There are 4 hidden switches. A switch that is on adds its own fixed numbers to the row, and there is some noise. The rows also spread widely along 4 directions, which tell nothing about the answers.
Some rows, each with its switches (1 for on, 0 for off) after it:
[  9 -10 -15  19 -14  20  33   0  26   4 -11   1  -7   5  -6   8 -13] | 1 1 1 1
[ -2 -23  -8   4  -6   0  22  -1  23   0  -4   9   1  22 -11   3 -11] | 1 1 0 1
[ -4 -22  -4   8  -9   2  27  -5  22   4  -3   6  -1  20 -12   8  -4] | 1 1 0 1
[  9 -16  -6  -3   0  13   9  -9   8   5   5   6   2   6  -6  -3  -3] | 1 0 0 0
[  3  -1 -12  21 -10  10  35  -7  21  14   7  -4  -2   0 -10  -2  -3] | 1 1 1 0
[  4 -26  -3   2  -6   7   1   0  16   0 -14  10   4  23   1  -1   1] | 0 0 0 1
[  4 -11   5  -1   0  -6   3  -5  11  -4  14  -3  -4   5   3 -12 -10] | 0 0 0 0
[ -9 -23  -5  10  -8  -4  18  -2  20  10 -13   2   5  24  -6   4   9] | 0 1 0 1
[  6 -12 -12  22 -12  17  27  17  22  -7 -31   9  -8   2   4  -3 -20] | 0 1 1 1
[  9  -4  24  10 -24   8  25  -6  37   8  25  -5 -16   3   9  19 -12] | 1 0 1 1
[ -2  -6   2   2  -5  -8  28 -11  17  -3  17  -6  -7   0  -3  -2 -13] | 1 1 0 0
[  2 -20   3  -3  -4  -6   2  -5  15   7   9   5   4  17  -2 -12   1] | 0 0 0 0

New rows, each followed by its switches (1 for on, 0 for off):
[  9 -13   5   2  -8  10  16 -12  19   4  15  -8  -2   5  -2  13  -3] | 1 0 0 1
[ -5 -16  -9   8  -4 -13  11  -1  24  -4 -12   5   3  18  -5  -7 -11] | 0 1 0 1
[ -4  -3   4   8  -8 -16  17  -5  26 -13   4 -13  -4   6  -1  -3 -16] | 0 1 0 1
[ 12 -13   2   6  -9   8  15  -2  21  12  14  10  -6   8  -7  -8 -16] | 1 0 1 0
[  5 -13   0  10 -14  -1  24  10  20  -1  -2  20 -15   6  -5 -12 -30] | 1 1 1 0
[  2 -26  -4  19 -17  21  34  11  26  14 -19  19  -9  18  -3  15  -4] | 1 1 1 1
[ -8 -13  -8  13   2  -1  22   0   5   5  -7  -1   3   5  -2  -6   5] | 0 1 0 0
[ 11 -17   5  10 -14   3   6   5  29   6  -3   6 -10  15  -1  -7 -14] | 0 0 1 1
[ -3 -10  -8   6  -4 -14  15  -6  23 -11  -2  -6  -3  11  -7 -12 -20] | 0 1 0 1
[  1 -17  22  10 -19   7  12   6  20  19   5   3  -8  14   6   2   3] | 0 0 1 0
[  8 -10 -24  19  -5  21  33   0  14  10  -6   5  -1  -1 -12  -8  -9] | 1 1 1 0
[ 10 -30   9  13 -19  37  23  13  19  13 -15  22 -12  17   7  26   1] | 1 0 1 1
[  6  -6  17  11 -14  10  16   5  17   6   7  -4 -12   0  10   0  -3] | 0 0 1 0
[ 10 -13  12 -11  -8 -17   3 -19  30  -3  28   2  -4  21 -10  -6 -20] | 1 0 0 1
[  8  -4  -9  18 -13  16  37  -2  29   5  -1  -1 -10   0  -5   8 -15] | 1 1 1 1
[ 14 -13  21   4 -18   8  14   6  28  -4   6  12 -18   9   8   3 -32] | 1 0 1 1
[  7 -23  13  -3  -6  12  17   9   3  -2   5  15 -10   4  10  10  -8] | 1 0 0 0
[  9  -6  -4   1   3  -5  -1 -11  11  -6  15 -12   0  -1  -2 -19 -15] | 0 0 0 0
[ -1 -14 -12   3   2 -23   7 -10  16  -2   4   1   1  13 -17 -27 -16] | 0 1 0 0
[  4 -16  13   9 -12   7  10   4  19  13   0   9  -7  13   0  -8   0] | 0 0 1 0
[ -1  -8   1  21 -16   2  25   2  30   6  -6   0 -10  10  -2   0  -7] | 0 1 1 1
[  7 -17   8   9 -15  19  20  -2  17  23  10  11  -5  12  -5   8   4] | 1 0 1 0
[  3  -7   1   4  -5   7  11  -6  10   8  11 -12   2   1   6  -2   8] | 0 0 0 0
[ 16 -12   6   8 -14  14  15  -3  29   4   6   6  -9   9  -3   2 -20] | 1 0 1 1
[  3 -18 -11  16 -15  -3  19 -13  34  21   2   9   0  26 -23  -2  -4] | 1 1 1 1
[ 14 -19 -19   5   0  22   9  -7  11  -2  -1   3   4   5  -5   2  -7] | 1 0 0 1
[  9 -11  14  10 -16  28  27  10  11   7  -1   8 -13  -1  11  14  -4] | 1 0 1 0
[  0  -7   3  14 -13  -7  25   4  23   5  -2   6 -11   6  -3 -10 -12] | 0 1 1 0
[  3 -10  -9  19 -16  14  36  -4  29   8  -5   4  -6   7  -9   8  -9] | 1 1 1 1
